The rows are grouped in 3 different ways at once. Each group adds its own fixed numbers to the row, and there is some noise. The rows also spread widely along 8 directions, which tell nothing about the answers.
Known rows, each followed by its group in each grouping:
[-11.0  12.3  -7.3 -18.0   2.2 -14.3  50.9 -20.6   2.8   4.2  16.9 -46.6
 -10.2  27.4  34.7 -47.7  14.9  -2.6 -12.8  28.1  -1.9   6.9 -31.1 -11.6
   3.8   3.3  39.7 -21.6   7.6  21.8] | z620 z910 (1)
[-10.1  17.1 -16.9   0.4   7.3   3.1  30.3   3.6 -18.3 -23.3  32.7  -9.4
  15.6  -2.0  26.7  10.2  -2.1 -16.8   6.8  43.5 -35.1   4.1 -78.7  -6.0
 -37.6 -50.3  11.3  29.3 -18.6  11.1] | z662 z598 (4)
[  8.6   9.0  -2.4 -19.3  -3.0   1.0  14.7  23.0  -1.9  10.0  -5.1 -44.5
   8.9  30.9   7.3 -25.3  27.5  -9.7 -23.6  16.7   0.6  16.6   4.6   9.0
   6.7   1.1  23.6 -21.0   1.4  26.3] | z516 z598 (3)
[-26.4  16.5 -12.6 -35.2  -0.9 -14.4  28.3   4.7  12.9 -13.9  44.0 -46.9
 -15.1  20.7  49.3  -4.9  23.5  -8.5 -23.1  55.7 -40.5  33.8 -68.0  16.9
  -7.9 -23.6  46.7  20.8   3.2  21.4] | z39 z853 (2)
[  1.8  22.0  -5.8 -28.2 -12.5 -10.1  11.7   9.5  -3.7  17.8  13.0 -14.3
  -9.0  22.4  11.2 -29.0  23.6  10.5 -15.9   6.7   1.4  14.9  -0.5   4.2
  -2.7  13.8  16.8 -27.2   4.9  -5.0] | z516 z853 (2)
[-10.5   8.3  15.4 -13.7  17.3  -8.7  14.9 -38.6  -0.4  -9.7   3.3 -23.2
  -3.7  21.1   5.4 -13.6   0.2  20.8  -8.7   2.9 -14.7   3.9 -45.8  -7.1
 -10.3  -8.1   1.4  -0.7   8.1   3.0] | z620 z910 (4)
[ 10.3 -18.0   8.5   1.5  33.9  19.2  21.4 -42.7  -8.6  -4.5 -27.9 -38.6
 -17.2  16.8   0.2 -33.4 -20.3  11.0   4.2   4.6  -4.5 -14.8   1.9 -30.9
   8.8 -18.5  35.0 -13.6   5.2  13.1] | z662 z598 (1)
[ 28.1  25.6 -14.0 -14.2 -15.2  -5.6  11.0  30.5  -1.8  10.7  -5.7  17.0
  18.6  36.4 -16.2 -34.1  19.9  -9.3  20.5   8.1  29.3  17.6  -1.6  -1.0
  -1.1 -20.4  24.2  -3.9  16.4   4.3] | z39 z598 (0)
[ 23.5  15.9  13.0   9.5   4.7  15.1 -20.6  18.4 -21.8  -1.2 -15.9  15.5
  20.5  16.9 -30.2  18.5  12.8  -7.1   0.9 -17.6  -0.1   1.5  13.7   0.5
 -16.4 -20.5 -17.1  -7.7  11.3  -5.9] | z904 z910 (3)
[-24.2 -38.1  -6.7   2.4  12.4  44.0 -28.6 -20.0   8.1  -7.8  27.8 -25.2
 -32.2  15.7  29.9  14.6 -42.8  29.9  -9.1  16.7 -57.1  15.5 -46.9   7.3
 -29.9 -20.6   7.6  30.7  -4.7   5.9] | z904 z910 (0)
[  1.5  -8.2  -5.5 -16.0 -20.3   2.3 -22.1  12.3   9.9 -11.7   7.8  23.1
 -35.3  22.9 -10.2  -6.7 -13.5  15.7   2.6  12.3  -7.3  35.2   9.1   4.5
  -6.8  -7.1  33.1  29.7  16.0 -48.7] | z620 z853 (3)
[-36.7   3.9  17.9 -43.5  12.9 -17.1   4.0  -2.0  13.2  -3.3  39.1 -82.6
 -12.9  16.5  37.8  10.4  22.3   4.7 -65.7  32.6 -65.9  43.3 -62.9  37.6
 -17.2   4.5   9.5  13.2  -6.9  20.9] | z516 z598 (4)
[  7.6  -2.0   8.2  -5.6  19.3   6.7   8.1  -0.4  -9.6   2.3   3.4 -44.0
  19.1  19.4  12.0 -15.6   0.5  -2.9 -11.3   8.3 -20.3   6.7 -32.3   0.3
 -10.7 -19.2   5.9 -12.8  -6.9  40.1] | z662 z598 (0)
[  4.2  -7.4  23.9   6.5  29.5  20.1  -7.8 -41.7 -23.4 -14.5 -11.0 -11.4
   9.5  11.1  -6.6  -4.8 -16.8  23.6   3.0 -11.6 -15.6 -16.2 -24.1 -22.6
  -8.3 -15.2 -26.3  -3.2  -2.1  11.2] | z620 z853 (3)
[  3.4  -4.4  19.7 -10.3  14.7   1.6 -12.8 -22.1  -1.2  -4.0  -9.7 -11.5
  -8.1  20.6 -12.5  -3.4 -17.6  18.9 -10.5 -11.9 -24.6  16.2 -14.6   8.1
 -15.4 -16.7   8.5   1.4  12.1  -9.7] | z662 z910 (0)
[ 14.1  18.1 -38.8 -13.7 -28.2   2.5  33.7  22.5   6.2   9.4   5.7   0.8
   6.3  35.7  16.8 -58.1  10.0  -1.1  25.3  28.6  30.2  13.5 -20.4  -8.2
  -5.4  -9.1  43.3  -7.6   9.5   5.6] | z516 z853 (0)
[ 16.4  40.1 -26.6 -32.7 -27.7 -28.3  37.3  33.3  -6.3  27.7   4.9   4.4
  -1.2  23.7  -2.1 -47.7  40.9 -12.3  -9.8   7.9  38.4  11.0  35.5  -8.2
   1.0  23.8  31.3 -41.8   6.6 -20.2] | z516 z598 (4)
[ 23.8  25.2 -11.0  -3.6 -16.8  -7.8  11.2  19.2  -6.5   9.1   5.5  21.0
  22.7  33.0  -4.1 -30.8   4.7  -4.6  19.8  -0.3  13.6  15.2 -24.4   2.1
 -23.4 -19.0   8.7 -13.6   8.2   6.6] | z662 z910 (0)
[ 18.9  37.4  15.5 -16.9   3.0  -8.7  10.8   0.2 -23.0  18.9 -15.0 -14.0
  25.2  19.1 -12.6 -22.0  36.7   4.5  -8.8 -17.6  16.2  -6.1   6.6  -6.0
  -1.1   6.7 -13.7 -45.1   4.5  10.2] | z516 z853 (2)
[  7.6  29.0   3.9 -40.9 -11.9 -30.2  10.2  -6.8  13.7  30.2   9.7  -9.5
   2.9  48.2   9.9 -52.2  21.3  24.1 -16.7  -7.2   9.8  30.1 -23.1  18.0
 -11.7  29.4   2.4 -30.4  16.9   2.9] | z516 z853 (0)
[-10.4 -33.5 -14.9  -6.1  15.5  33.6  13.4  -8.5 -16.2  -3.0 -11.0 -50.9
 -49.7 -15.2  15.8  -5.6 -21.1  -1.0 -23.9  14.0 -22.2 -18.9  57.7 -28.5
  22.7  -4.9  62.2 -30.1  -8.7  -9.1] | z662 z910 (2)
[-10.0  -1.9   1.9 -14.7  -6.5  16.2 -21.8   0.9   0.9   2.2  19.0  -2.0
 -15.5  26.1   3.6   7.6  -7.0  25.0  -7.1  12.5 -33.0  27.1 -36.6  16.6
 -22.2 -17.2   0.4  23.6  -4.2 -14.3] | z516 z598 (2)
[ -5.9   9.5  -2.0 -17.6   8.0  -9.5  12.9 -26.0  -7.7  10.5  30.0  -1.8
   0.8  32.0  24.1 -26.5  -1.0  19.7 -13.1   9.4 -13.8   7.3 -45.1  -3.2
 -18.6   6.3 -14.4 -10.0 -10.7  13.4] | z620 z598 (3)
[  6.6  13.1  -4.8   4.7  21.5  21.3  31.0  -4.8 -33.9  -8.5 -17.9 -24.0
  -3.5 -15.7  -7.8  11.2  14.3 -23.2  -6.7  11.7  -4.4 -28.1  30.4 -32.9
  -3.1 -24.7  24.4  -7.2   0.6 -18.0] | z904 z598 (1)
[ 26.0  60.2  -2.6 -29.4   0.9 -47.4  37.9   3.5  -4.2  17.8  -5.4   8.6
  27.7  42.7  -8.9 -39.0  57.0 -11.8  -7.9  -6.7  36.2  14.4  -4.0  -0.5
 -11.3  12.0   9.0 -37.7  24.8  -1.3] | z904 z853 (3)

New rows, each followed by its group in each grouping:
[ -4.2   0.4  -4.9  11.6  12.6  42.5   4.1  -3.5 -33.0 -12.6   7.5 -21.2
  20.2  -7.9   5.2  21.1 -13.8   0.7   4.0  16.8 -31.7 -18.0 -44.9 -12.7
 -24.9 -44.5 -19.4  23.4 -22.0  13.4] | z516 z598 (0)
[  0.4  -5.0  24.3 -10.0  23.4   8.6   2.6   9.8   4.9 -28.0 -42.5 -63.2
 -13.9   2.8 -31.2  20.3  26.4 -23.5 -22.4   9.2  -9.8  13.8  29.7   0.6
  16.1 -28.7  57.4  10.3  29.0 -11.9] | z904 z910 (4)
[-27.3  22.5   9.2 -37.4  12.9 -26.7  24.6 -36.5   4.9  -7.8  27.7 -23.2
 -12.2  25.1  17.7  -1.3  14.7  14.5 -24.3  24.6 -32.5  27.4 -67.9  12.2
 -17.1 -15.9  14.3  20.3   1.5 -14.8] | z620 z598 (2)
[ 18.7  17.7 -20.3   9.3 -30.7  27.2  -2.7  64.3 -22.9  12.1  12.5  -5.8
  32.7  10.2   3.1  -9.1  14.2 -21.1  10.5  12.8   4.5   4.8  -1.6   3.1
 -14.8 -17.3  -0.3 -17.0  -7.2  23.5] | z516 z910 (0)
[  7.8 -24.8   0.9 -10.0  11.2   7.4   3.6 -30.2  10.1   4.3 -12.8 -13.4
 -44.0  28.0   7.5 -47.6 -30.4  26.5   5.8   1.4   0.9   6.8  14.4 -19.3
   6.1   6.3  46.7 -13.5  17.8 -11.7] | z662 z853 (1)
[ 10.2  42.1 -39.7 -28.0 -33.8 -15.3  32.2  35.0 -23.7  24.8  20.8  34.9
 -11.6  -5.5  -1.5 -22.8  25.4  -9.2  -6.8   8.2  24.8  -4.2  44.2 -16.6
 -12.1  19.4  16.0 -32.0  -5.8 -54.0] | z516 z598 (4)
[-14.9  -6.6  -5.4  -5.5  11.7  28.1   8.7 -26.9  -7.6 -14.5   0.5 -26.0
 -18.4   6.3  15.4  -2.8 -12.4  17.9   1.4  21.9 -24.9  -5.2 -32.3 -12.9
  -8.3 -28.2  22.1  16.3  -3.5  -1.7] | z516 z853 (2)
[ -2.9   5.2   1.5 -30.6  -9.5 -11.6   1.9 -17.6  17.7  12.7  11.7  -9.1
 -31.1  40.1  12.5 -40.6  -4.5  30.9 -10.0   6.5  -8.6  29.8 -22.1   9.2
 -10.5  15.4  22.5   0.7  19.0 -16.7] | z516 z853 (1)
[  3.0  -5.3   8.9  -7.8  15.6   2.8   9.7 -13.7  -4.2   2.7   9.5 -32.1
  -8.8  22.9  17.4 -23.1  -7.2   6.8 -11.7  14.3 -24.2  11.8 -26.6  -3.8
 -11.4  -9.1  18.0  -8.9  -1.1  18.8] | z662 z598 (1)
[-14.8 -12.9 -20.2 -24.1  -6.1  -0.6  20.4  -0.2  22.2 -12.6  10.1 -30.7
 -38.4  21.2  21.9 -20.1 -13.5   1.2  -8.7  37.0 -21.2  33.9 -19.5   9.2
  -6.4 -22.3  76.6  21.6  15.6 -16.0] | z662 z910 (0)
[ 15.8  12.2 -16.9   4.6 -28.4  31.1   1.7  58.5 -33.8   0.5  -0.7   2.1
  -5.4 -18.4 -17.8  14.0  13.7 -29.7  -1.4  17.3  -0.5  -3.6  53.9 -13.6
  -4.1 -20.0  22.8   0.8  -5.5 -37.5] | z516 z598 (1)
[-14.8  -4.7  19.3 -31.1  42.5  -7.0  29.0 -84.4  19.4   8.5 -22.0 -61.4
 -16.8  55.6  15.2 -52.1  -0.2  48.4 -17.4   4.0  -7.9   3.7 -51.3  -4.5
   8.1   0.6  23.2 -15.2  10.9  33.5] | z516 z598 (2)
[ 28.2  25.8  -9.6 -15.4 -16.3 -24.7  14.3   8.8  12.4  10.4   1.6  24.8
  17.5  53.0  -3.7 -59.7   6.4   7.7  29.7   2.2  27.3  31.1 -36.6   4.7
 -18.5 -11.3  24.2  -8.8  21.2   4.3] | z662 z853 (0)
[ 27.7  22.7   3.6 -13.4 -13.6 -20.0   1.8  40.1   2.0   0.1   0.2   3.1
  25.5  44.2 -10.6 -22.0  25.5 -19.7   2.8  13.1  10.0  40.3 -18.5  18.7
 -11.9 -20.3  23.2  -0.7  12.3  14.4] | z662 z598 (3)
[ -4.5  22.6  21.2 -18.6   2.5  -4.9  -5.8   0.3   4.9 -35.3 -11.1 -10.5
   3.1   9.7 -27.5  27.1  14.7  -0.9  -2.1  17.7 -25.9  31.7 -50.3  20.4
 -20.0 -45.8  17.6  55.4  21.7 -36.7] | z516 z853 (4)
[ 20.2  49.6 -12.9  -8.5 -17.5 -11.5  28.9  25.8 -27.4   0.1  17.6  26.5
  19.9   5.1  -0.1  -7.4  27.8 -22.7  13.9  16.6   9.4  -2.4 -15.6 -12.7
 -16.5 -26.1   2.9  -3.0   8.0 -13.1] | z39 z853 (1)
[-13.3 -10.2   6.6 -18.5  18.6  26.9   6.4  -3.3 -16.6  -8.5 -14.4 -62.6
 -18.7 -16.7  -2.2  19.0   1.6  -4.4 -37.1  10.6 -32.6  -4.3  26.0  -4.9
   9.6 -13.9  25.7   2.1  -4.2 -14.0] | z516 z598 (0)
[  5.5  21.8  54.0 -28.4  29.2 -24.7 -29.8 -27.8   4.7   7.7 -12.2 -21.6
   7.7  42.8 -24.6   8.2  28.3  26.0 -28.4 -31.4 -20.5  30.6 -28.1  24.7
 -17.5   3.4 -23.5 -11.1  25.1   1.3] | z904 z853 (2)
[  7.9   6.4 -14.3 -18.0  -7.5  -6.8   3.6   2.7  -4.5  -0.1   9.9  25.3
 -20.2  21.2  -1.3 -11.8 -10.4   6.1  -3.8   8.4  -6.2  18.0   3.1  -0.1
 -18.2 -10.0  24.5   4.9   3.1 -34.2] | z662 z598 (3)
[  7.2   4.7   2.0  -5.9 -17.9   3.6 -17.7  13.9 -10.5  15.9  30.9  16.3
 -13.0  16.8   9.7 -23.1  -8.8  15.3   0.5  -3.4  -8.0  12.4   0.0  -6.6
 -15.4  17.0 -11.8 -14.3   0.2 -12.7] | z620 z853 (1)
[ 12.5  20.9  24.9 -17.0  11.8 -15.9   1.8  16.0  -8.7 -20.3 -20.9 -26.3
  11.7   1.5 -25.7   9.5  24.1 -20.0 -13.9   2.8 -11.3  20.7  -0.3   5.8
  -2.4 -24.6  25.2   0.9  16.7 -12.0] | z662 z853 (4)
[ -9.6 -10.1  22.6 -20.1  33.8   3.5  -1.5  -7.9   1.4  -3.3 -11.3 -76.2
 -18.6   3.4   7.5   0.5  17.7  -1.3 -42.5   3.5 -26.2   6.7  16.1  -3.9
   8.5  10.5  25.7 -22.8   8.9  16.6] | z904 z853 (4)
[ 32.3  44.3 -16.0  12.1 -21.3   5.0  23.8  27.6 -16.0 -21.3 -17.1  37.5
  44.3  23.3 -28.6 -17.1  21.2 -16.5  58.7  20.0  33.6   0.7 -51.1 -15.0
 -23.7 -57.7   9.8  27.2  13.9  -7.8] | z516 z853 (4)
[-12.3  46.0  -1.1 -31.9  -0.4 -21.0  35.6  -2.8 -16.5  -7.2  15.0 -22.2
   6.7   3.1   9.7   8.7  40.0 -10.9 -22.8  23.6 -19.6  10.4 -38.2   8.0
 -15.7 -19.2  14.6   2.7   4.0 -18.3] | z516 z853 (2)
[ 15.8 -13.2 -28.3  16.9   4.7  30.7  22.8  -3.2  -3.1  -7.0   0.7 -11.4
  15.5  31.6  21.4 -44.9 -26.3  -0.9  42.7  30.8   6.6  -2.8 -54.1 -22.4
 -12.5 -46.5  34.1  10.1  -7.6  43.5] | z662 z598 (0)
[  6.7   0.2  15.6 -11.5  15.6   4.5  -4.3  -4.6   7.3 -16.5  -9.3 -27.4
  -4.2  23.4  -5.9 -11.6   3.0   6.0   4.7  11.6 -12.3  17.1 -28.3   0.3
   3.3 -24.3  20.9  12.6  17.5  18.8] | z39 z853 (4)
[ 11.4  -2.2  -2.4 -10.1   9.8  10.8   3.2 -23.2   7.2  -0.9 -11.4  -1.5
  -5.2  38.5  -5.5 -31.0 -13.3  20.5  18.0   6.3   4.6   9.4 -27.5  -6.9
  -0.9 -25.0  21.3  12.5  14.6   8.2] | z39 z598 (0)
[ -6.0   7.5  10.3   2.0  21.8  16.6  -4.4 -22.8 -20.9 -14.1  11.6  -3.0
   2.4   0.1   4.3  20.9 -12.1  13.9  -1.4   1.5 -35.7 -12.7 -45.9  -8.5
 -21.5 -31.9 -21.4  12.3  -5.3   4.5] | z39 z910 (4)
[  0.0  13.1  12.9  -7.3  37.1  -1.6  27.9 -77.1 -22.3  -5.6 -14.7   2.2
   6.9  13.6  -4.1 -12.4 -24.3  29.2   4.3 -18.4 -14.8 -23.1 -46.9 -22.0
 -26.4 -26.4 -13.6  -9.0   3.7  -5.6] | z662 z910 (0)
[  6.2   4.3  11.0 -14.3   5.4  -7.2   1.6 -21.5  12.1  -9.4 -12.2  -0.5
  -5.4  35.5 -13.9 -15.9 -11.4  14.7   5.5   0.8  -9.6  27.4 -35.5  10.8
 -14.5 -28.1  28.9  15.5  22.8 -14.5] | z662 z910 (0)
[ -9.4  25.7  -1.7 -14.1  19.9  -6.3  27.8 -42.0 -12.2 -20.1  18.3   9.3
   4.2   8.4  15.9  -0.3  -4.9  15.4   9.6  19.1 -24.6  -8.8 -77.3 -15.2
 -27.1 -36.0  -7.0  24.0   2.7  -1.3] | z39 z853 (4)
[ -2.7  35.0  -0.2 -37.6  11.9 -27.9  41.2  -5.0   1.5   6.2  18.0 -45.0
  19.4  26.7  24.5 -22.1  37.2 -11.4 -27.3  24.4 -13.9  19.7 -49.2  11.5
  -6.1 -12.4  16.7  -8.1   6.6  31.5] | z39 z598 (0)
[  4.2  39.4   9.4 -55.2  19.1 -65.0  58.9 -42.8  15.9   1.8 -19.4 -26.2
  -8.4  40.9  -0.3 -50.6  37.1   1.7 -29.7   4.6  15.4  24.2  -8.4   3.9
   5.3   9.2  55.0 -26.8  34.5 -17.1] | z662 z853 (3)
[-11.8  10.3   5.5 -24.0  21.4  -7.8   7.4 -35.4  -6.1  19.2  15.5 -25.0
  -8.3  18.7  17.5  -9.5   2.6  23.3 -34.4 -14.1 -24.6   0.7 -17.7   1.3
 -21.5  16.6 -10.8 -28.6   3.5   4.3] | z904 z910 (0)
[ 11.4  -6.9 -18.7  -5.5  13.5  11.4  35.0 -17.5  -5.8  -0.1 -13.2 -30.0
  -4.2  14.6  17.0 -50.6 -13.0   2.5  13.0  12.2  11.6 -13.4  -3.6 -29.8
   4.0 -14.7  44.7 -25.0   3.0  22.9] | z662 z853 (0)
[ 11.7  23.1  -4.5   0.0   3.3  21.2   9.3  -1.3 -36.7   3.1  -8.3  11.5
  18.7  -5.7 -18.2   5.3   1.6   2.0   4.1  -6.2  -1.7 -20.1   1.8 -18.9
 -19.5 -22.5 -18.6  -3.9 -10.9 -20.0] | z516 z598 (0)
[ -3.2  30.0   0.2  -6.6   8.5  -9.4  32.4 -22.5 -29.1  -5.9  16.9   0.9
   3.0  -3.6  11.2   2.3   1.1  -6.9 -10.4  10.6 -25.3  -9.1 -34.8 -11.2
 -28.8 -24.9   1.0  -3.5  -2.8 -15.5] | z662 z910 (1)
[ -3.9   7.6   5.5 -12.3  24.3   7.4  34.6 -45.0  -9.1  -9.7 -24.0 -40.0
  -3.7  19.2   4.2 -17.3   1.4  11.8 -13.8   5.8  -7.6 -14.7 -14.1 -13.4
   3.3 -17.6  21.2  -8.7   7.4   9.9] | z516 z910 (3)
[  4.7  25.2   1.2  -2.8  19.4  -2.3  18.4 -17.5 -12.5  -3.6   6.3  -5.1
  24.6  22.2   3.7  -4.7  16.4   1.8   6.5   9.8  -7.5  -1.0 -59.6  -9.8
 -29.1 -26.8 -10.6   4.7  -0.2  15.7] | z904 z598 (4)
[  5.4   2.3  -0.4   9.1  12.0  19.5   3.1  -3.8 -33.2  11.3  14.0 -18.2
  11.5   3.8  21.1  -6.7  -8.8   3.1  -6.2  -2.9 -20.4 -22.3 -12.0 -16.3
 -13.9  -9.7 -14.6 -41.2 -21.8  34.0] | z662 z910 (2)
[ -6.1  -3.5  11.1 -22.6  30.3   2.7   9.5 -64.4  11.7  -9.5 -11.7  -8.0
 -17.5  37.5  -4.3 -19.7 -22.2  37.7   6.4   3.9 -16.6   8.4 -51.2  -6.6
  -8.1 -30.2  13.6  27.7  17.8  -5.1] | z39 z598 (0)
[ 19.2  -6.2  -2.1   5.1  -8.9  16.2 -29.1  31.8   8.8  -5.1  -2.3   9.5
  -2.9  30.2 -13.8  -9.7  -0.3   4.5  22.4   6.8   3.3  25.3  -9.6   0.5
 -16.1 -15.2  18.4  12.5  16.4  -2.0] | z904 z853 (4)
[  8.8   2.8  11.0 -24.7  25.1  -9.5  25.4 -41.8   1.8  -6.8 -38.5 -25.5
 -17.7  14.6 -16.1 -31.5  -3.6  10.9  -5.3  -8.6   8.3  -0.5  19.3 -18.7
  11.8  -9.3  47.4 -14.0  25.2 -22.5] | z662 z853 (0)
